There are 9 hidden switches. A switch that is on adds its own fixed numbers to the row, and there is some noise. The rows also spread widely along 14 directions, which tell nothing about the answers.
(in the rows, 128 means zero)
Known rows, each followed by its switches (1 for on, 0 for off):
[ 71 129  54 101 118 110 139 116 159 152 148 179 160 161  92 143 153 143
 136 116 126 102 101 184  98 130 169 132 126 147 149 117 125 101 137] : 1 0 0 0 0 0 1 1 1
[170 105 124 104 107 119 129 187 168 161 131 141 164 104 118 171 167 138
 159 158 128 105  94 117 164  98 122  92 107 115 101 103  93 157 107] : 0 0 1 1 1 0 0 0 1
[120 100  98 124 106 111 162 123 131 131 134 131 110 111 118 145 149  96
 142 111 108 151 153 109  90 161 100 158 136 132 142 136 146 113  94] : 0 0 1 0 1 0 0 1 1
[119 111 105 133 127 106 104 147 153 146 114 155 183 125  98 116 102 134
 136 144 135 110 103 119 152 134 150 129 180 122  93 133 156 141 142] : 0 0 1 0 0 1 0 0 1
[110 116 126 139 147 145 134 101 129 149 145 125  92 103 135 153 166 110
 147  76 102 139 166 160 106 168 110 147 202 162 118 138 131 132 118] : 0 0 0 0 0 0 0 0 1
[ 94 138 116 134 144 130 134 142  84 164 172 136 102 106 128 166 109 159
 162 104 155 115  99 179  85 147 117 125 134 129 144 151  95 114  88] : 1 0 0 0 1 0 0 1 0
[181 120 147 146 112 103 159 120 130 148 110 145 131 124 112 158 152  71
 134 156  83 169 213 131 145 152  88 124 126 122 110 127 125 169 151] : 1 0 0 0 1 0 0 1 1
[163 131 138  99 103 123 130 167 171 167 113 132 145 106 129 166 151 110
 157 121 106 118 133 147 173 120  94 111 129 144  92 118  98 172 127] : 0 1 1 1 0 1 0 1 0
[113  87 128 131 132  96 147  95 110 146 129 150 143 169 120 126 106 124
 108 149 133 126 143 133  88 180 122 103 130 154 132 144 115 101 103] : 1 0 1 1 1 1 1 1 0
[107 121 173 106 173 145 136 123 139 167 161 120 102 116 124 173 180 180
 136 141 151 114 122 166 129 113 130 115 109 151 130 116  86 127 121] : 0 0 1 0 1 1 1 0 1
[131  83 111 126 108 116 117 109 146 167 104 147 157 151 125 128 122 107
 106 119  91  80 139 153 147 183 129  92 184 188  87 131 108 142 130] : 1 0 1 0 1 1 0 1 1
[126  82 144 116 132 108 109 125 111 156 122 137 141 123 116 137 113 146
 124 138 136  93 114 126 145 137 127 122 161 132 112 139 110 124 127] : 0 0 1 0 1 0 1 1 1
[ 83  49 163 107 150 117 116 107 133 164 127 151 171 147  94 107 120 158
 110 160 156  63  95 120 129 117 147 119 159 145 141 143 166  94 140] : 1 0 0 1 1 1 1 0 1
[ 76 108 120 106 162 139 138  98 166 170 172 140 145 144  94 176 180 147
 130 136 124 108 104 185  82 143 150 131 137 177 145 118 103 126 111] : 1 0 1 1 1 0 0 1 1
[ 65 110 171 118 189 133 140  65 134 166 147 118 132 157 106 140 128 146
 101 140 127 119 157 175  87 170 127 143 157 188 130 149 143 114 141] : 1 1 1 1 1 1 1 1 1
[163 138 165 123 118 115 123 140 118 146 115 126 132  90 124 175 143 128
 121 192 106 135 166 144 175 107 102 121 120 122  98 117  73 189 160] : 0 0 1 0 1 0 1 0 1
[102 127  95 107 106 125 117 114 135 161 124 145 141 133 110 161 118 127
 120 135 118  88 118 164 120 156 126 113 130 170 133 134  87 146 142] : 1 0 1 0 1 1 0 1 0
[104 118  91  86 169 115 113  89 128 120 141 150 151 164  95 152 157 161
 102 166 141 118  92 115 128 134 182 101 125 128 144  98  90 106 177] : 1 0 1 0 1 0 1 1 1
[159 106 160 146 140 123 145 168 138 179 128 130 144 104 122 138 128 129
 167 140 115 112 146 160 156 120 113  90 139 130  93 122 132 156 142] : 0 1 1 0 0 0 0 0 1
[119 120 111 137 106  96 107 137 153 155 145 183 200 131  69 169 126 120
 132 179 144 145  98 143 109 108 137 155 151 117 124 140 119 150 100] : 0 0 0 0 1 1 0 0 0
[107 105 143 113 127 115 123 133 117 151 131 126 131 122 124 137 114 144
 126 132 137 107 104 145 126 137 114 123 152 148 121 136 113 130 110] : 1 0 1 1 1 1 1 1 0
[ 69  60 153 104 131 137 139  99 142 151 137 122 160 114  86 134 139 120
  91 186 105  84 120 143 107 115 126 157 161 181 153 128 155 139 147] : 1 1 1 0 1 1 0 0 1
[113  99 136 111 103 129 117 127 141 192 119 141 152 118  88 159 122 142
 138 151 114  58 127 174 147 123 121 114 118 154 141 147 118 153 175] : 0 0 0 0 1 0 1 1 1
[115 150 139 102 142 138 130 122 135 153 132 121 102 116 148 162 145 149
 134 115 137 120 146 163 133 152 104 109 127 154 112 134  92 135 125] : 0 0 0 1 1 1 1 0 0
[125 130 147 121 145 131 105 107 144 170 130 146 125 120 108 186 122 118
 148 100 139 118 168 132 126 162  93 172 145 137 118 172 125 135 127] : 1 0 0 0 1 0 0 1 1
[165  56 106 146 132 117 107 111 102 144 129 127 151 144 104 141 130 119
 126 117 102 134  91  80 133 180 136  66 207 151 124 123 108 114 126] : 1 1 1 0 1 1 1 1 1
[ 99 101 154 142 162 138 126 129  98 162 172 125 142  95  97 145 173 151
 138 151 123 140  68 170 118  97 148 109 204 141 140 105 120 140 119] : 1 1 0 1 1 1 0 0 1
[142 136  90 101 135 109 171 158 117 129 132 134 114 136 135 122 153 143
 148 118 128 144 110 134 141 124 143  55  89 112 133  86 118 103 152] : 1 1 0 0 1 1 1 1 0
[104  57 157 154 154 142 153 135 135 156 160 107 148 110  86 134  84 122
 156 148 122 116 128 124  68 178 100 151 168 150 150 169 197 129  94] : 0 0 0 0 0 0 0 1 0
[115 109 172 101 165 102 117 102 155 127 124 148 162 153 108 148 129 114
 101 149 137 151 157 116 138 127 116 180 167 135  97 134 135 131 128] : 1 1 1 0 0 1 1 1 0

New rows. What belongs after each?
[ 99 151 171 102 126 150 122 129 167 207 133 134 118 105 112 185 161 155
 154 115 130  79 153 212 145 105  94 138 110 172 128 147 106 163 152] : 1 0 0 1 1 1 1 0 1
[170 110 163 129 142 113 136 121  79 144 115 140 102 115 150 133 160 128
 140 135 118 131 164 127 173 122 115  75 148 108 118 109  87 138 163] : 1 0 0 1 0 0 1 0 1
[115 140 115 109 111 111 129 176 153 171 149 152 175 127 101 162 141 169
 146 163 136 108  73 176 147  94 143 111 107 127 118 116 102 149 110] : 1 0 0 1 1 1 1 1 1
[160 118 127 159 146 104 114 110 108 150 145 146 153 141  95 166 122 121
 151 131 137 181 122 111 102 160 120  95 170 126 126 140 104 125 118] : 1 1 1 1 1 1 1 0 0
[104 198 123 120 115  90 150 151 154 143 119 173 152 104 107 139 167 116
 130 172 123 177 163 201 152  68 136 169 116 103  94 103 133 173 155] : 0 0 0 0 1 1 0 0 1
[161  95 166 165 131 105 111 161 125 165 130 153 179  99  87 144 111 124
 159 165 139 139 123 121 152 110 120 131 177  94  95 144 150 159 122] : 0 0 0 0 1 0 0 0 1
[ 71 135 113 101  99  83 164 111 106 133 103 153 137 133 127  86 117 124
  98 179 110 113 148 189 124 115 139 123 116 141 130 113 124 135 164] : 0 0 1 1 0 1 1 1 0
[113 102 143 108 126 114 181 148 126 137 136 140 129 112 128 124 165 115
 119 174 112 117 147 170 124  92 121 110 111 134 128  92 129 139 131] : 1 0 0 0 1 0 0 0 0
[128 115 131 125 116 109 130 135 133 150 128 134 184 134  99 153 105 134
 110 206 105 123 129 148 132 146 127 118 133 136 110 135 116 164 134] : 0 0 0 1 1 0 1 1 1
[138 135 147 107 147 125 117 102 123 133 125 131 139 122 106 163 170 123
 112 173  94 144 149 147 170 116 135 117 164 135 120  99  90 178 192] : 1 0 0 1 0 0 1 1 1
[191 151 139 126 129 105 124 155 144 138 108 149 157 128 127 174 119 105
 132 161 117 158 178 108 180 147 100 126 126  98  68 130 103 174 138] : 1 0 0 0 1 0 0 1 1
[117  91 132  86 130 108 120  60 108 161 103 164 143 165 120 147 129 118
  89 167 122  75 156 122 141 155 132  99 113 157 152 136  77 115 184] : 1 1 1 1 0 1 0 1 1
[102 124 134 119 135 132 142 122 137 168 139 129 165 123  84 147 141 131
 123 180 100 118 114 177 129 118 140 108 140 155 140 114 134 166 174] : 1 1 0 1 1 1 0 1 1
[118 163 139 109 126 106  85 128 141 168 114 168 155 134 123 155 144 141
 113 123 127 117 127 196 194 108 141 137 182 139  63 117  80 164 148] : 1 0 0 0 1 1 1 1 1
[104 111 147 110 149 140  98  91 132 145 128 138 123 120 142 154 141 124
 110 109 124 110 141 130 139 164 113 153 212 164 105 148 107 136 115] : 1 0 0 1 0 1 0 0 1
[ 99 139  88 116 133 112 131 121 132 181 135 171 148 147 117 139 114 141
 160  95 146  97 122 171 111 157 140 110 125 132 131 151 126  96 137] : 0 1 0 1 0 0 0 1 1
[143 110 128 143 128 110 165 158 154 146 143 147 143 122 129 148 141 109
 149 139 112 142 164 142 113 141 108 138 133 132  98 128 134 138  87] : 1 0 1 0 0 0 0 0 1
[118 123 105 137 100  88 126 142 109 161 132 169 164 142 101 133  95 137
 145 137 145 125 100 150 112 136 125 110 137 119 130 148 122 117 103] : 1 0 0 1 1 1 1 1 0
[ 51 144 137 109 140 110 132  83 117 141 134 157 159 137 113 135 116 124
  80 192 111 116 155 203 110 133 141 178 167 155 116 137 116 154 147] : 1 0 0 1 0 0 0 1 1
[110 112 140  98 133  88 133 111 133 148 115 176 165 152 117 134 137 123
  91 186 133 103 142 174 140 115 146 116 120 138  99 107  87 137 144] : 0 0 1 0 1 0 0 1 0
[ 83 169 149  96 174 122 144  93 145 159 122 162 111 144 135 144 136 142
 122 130 159 105 193 202 118 140 127 132  89 143 110 138 117 117 173] : 0 0 0 0 1 0 0 0 0
[132 149  77 131  94  84 151 106 112 112 121 154 139 129 127 151 132  90
 112 169  99 190 162 110 106 170 116 151 135 117 130 132  96 143 108] : 0 0 1 1 0 1 0 1 1
[119 125 135  99 131 124 140 126 136 132 131 125 122 115 113 154 171 118
 123 139 101 136 137 166 145 111 124 123 147 145 121  94 108 155 158] : 1 0 0 0 1 0 1 1 0
[103 113 153  88 108 120 174 101 125 159 132 143 128 139 109 175 152 136
  90 223 111  96 181 165 113 120 109 131  26 157 180 129  85 138 150] : 1 0 0 0 1 1 1 1 1
[154 120 126 117 102 123 111 164 167 172 124 129 185 120 101 182 122 128
 130 162  89  99 118 168 167 126 114 110 144 160  80 120  91 186 140] : 1 1 1 0 1 0 1 1 1
[105  89  88 132 165 118 133 136 132 133 145 130 160 144 109 101 115 151
 135 111 135 126  86 121 106 163 167  89 190 132 107 121 176  81 129] : 0 1 0 0 1 0 1 0 1
[156 162  89 108 128 123 175 159 165 131 138 146  92 127 163 170 171 114
 163  79 128 162 184 111 121 166  91 132  79 120 113 130 117 108  78] : 1 0 0 0 0 1 0 0 1
[154  96 123 156 118  90 138 131  97 146 139 156 163 131  94 135 146 113
 129 182 115 161 103 141 126 125 147  79 158 120 125  98  92 152 121] : 0 0 1 0 1 1 0 1 0
[138 122  98 124 106  83 165 152 136 130 142 169 131 143 134 125 197 102
 132 101 111 183 124 167 127 112 137 108 160 127  98  79 106 113  70] : 1 0 0 0 1 1 1 1 0
[136 120 123 108 107 117 147 180 149 168 120 138 145 117 111 131 118 134
 168 113 125  97 118 149 160 105 110 105 108 123 124 125 152 136 149] : 1 1 0 0 0 1 1 1 0
[127  89 157 120 175 137  97 108 139 130 129 121 145 122 102 137 145 134
 121 127 125 128 124 108 156 137 138 130 215 141  98 122 151 137 162] : 1 0 0 0 1 0 1 0 1
[108 114 100  98  97 111 125 131 139 151 114 157 148 114 109 147 134 124
 123 152 123  82 125 142 140 110 129 133 117 136 128 124 109 138 150] : 1 0 1 0 1 0 0 0 1
[ 80 130  99 126 162 133 124 101 154 132 134 114 152 145  92 124 118 143
 114 135 107 130 117 154 115 173 158 125 186 175 113 123 159 140 168] : 1 0 1 0 1 1 1 1 1
[ 81 140  86 109 128 128 126 108 169 167 163 167 158 140  75 191 165 130
 143 136 118 111 106 208  86 124 150 141 131 170 150 117  85 150 134] : 1 0 1 0 0 0 0 1 0
[107 107 135 108 121  89 171 110 119 131 119 144 119 143 135 132 106 114
 108 157 134 131 188 135  90 158  92 154  81 133 131 150 127 102 106] : 0 0 1 0 1 0 1 1 0
[120 120 119 154 125 108 110 119 131 170 153 155 185 124  57 177 115 132
 154 161 121 148 109 157 101 127 136 153 164 127 139 148 122 151 137] : 0 1 1 0 0 0 1 1 1
[136 142  99  79 124 126 142 148 177 139 158 151 130 128 160 219 173 122
 130 118 126 129 153 133 112 144  96 165  95 145 101 131  53 120  46] : 1 1 1 0 0 0 0 0 1
[102 126 115 133 153 127 161 162 147 127 138 112 145 114 143 109 109 135
 140 137 111 130 131 148 116 157 129 124 170 144  81 124 166 140 110] : 1 0 1 1 0 0 0 0 1
[126 120 132 132 168 118 129 175 117 167 152 156 146 128 138 120 129 175
 155 119 162  96  86 174 150 115 161  71 148 114  81 108 116 113 113] : 1 0 0 0 1 0 0 0 1
[101  97 128 119 106 113 121 105 138 164 139 163 146 114  91 165 151 103
 146 119 118 117 133 145 107 122 110 182 166 135 154 151 135 133 113] : 1 0 0 1 0 0 0 1 1
[146 130 137  94 152 121 108 137 137 164 111 164 124 117 118 146 159 154
 160 106 168  90 125 122 186  98 140  92 106  92 117 117 116 115 188] : 0 0 0 0 1 0 0 0 1
[131 112 141  87 137 106 130 116 166 142 114 168 131 136 129 143 177 103
 136 103 149 128 159 123 140 119 114 138 135 118 106 124 131 111 123] : 0 0 0 1 1 0 0 0 0
[140  70  83  94  75  90 122 155 120 133 110 156 177 140 116 130 114 126
 105 177 111  72  81 116 153 117 141  79 123 134 119 104  84 129 128] : 1 0 1 0 1 0 1 1 0
[151  58 150  84 123 114 161 153 113 126  96 124 117 117 163 100 149 131
 101 171 121  70 133  82 184 116 122  69  95 130 116  92 115 118 144] : 1 0 1 0 1 1 0 0 1
[128 129 150 146 169 107 172 143  84 146 149 140 120 129 128 116 135 153
 145 162 141 146 144 182 115 116 140  68 111 112 123 103 117 121 147] : 1 0 0 0 1 0 1 0 0
[116 124 151 115 169 127 136 143 149 138 140 124 144 125 123 150 117 138
 129 145 138 125 134 150 128 142 122 136 140 139  90 125 128 146 118] : 1 0 1 0 1 0 0 1 0
[118 145 128 134 159 110 154 164 143 163 131 152 147 141 125 103 115 149
 161 120 157 122 126 170 130 133 139  77 122 120  92 124 160 118 132] : 1 0 0 1 1 1 0 0 0
[164 113 126 138 150 115 131 161 133 160 155 141 148 141 130 166 140 159
 155 137 131 127 108 145 142 147 140  77 132 127  92 114  76 133  94] : 0 0 1 0 0 0 1 1 1
[100 112 135  83 140 102 119  86 147 115  98 158 145 138 140 123 136 103
  77 145 132 122 171 107 141 151 122 173 171 131  87 140 137 115 129] : 0 0 0 1 1 0 0 0 1
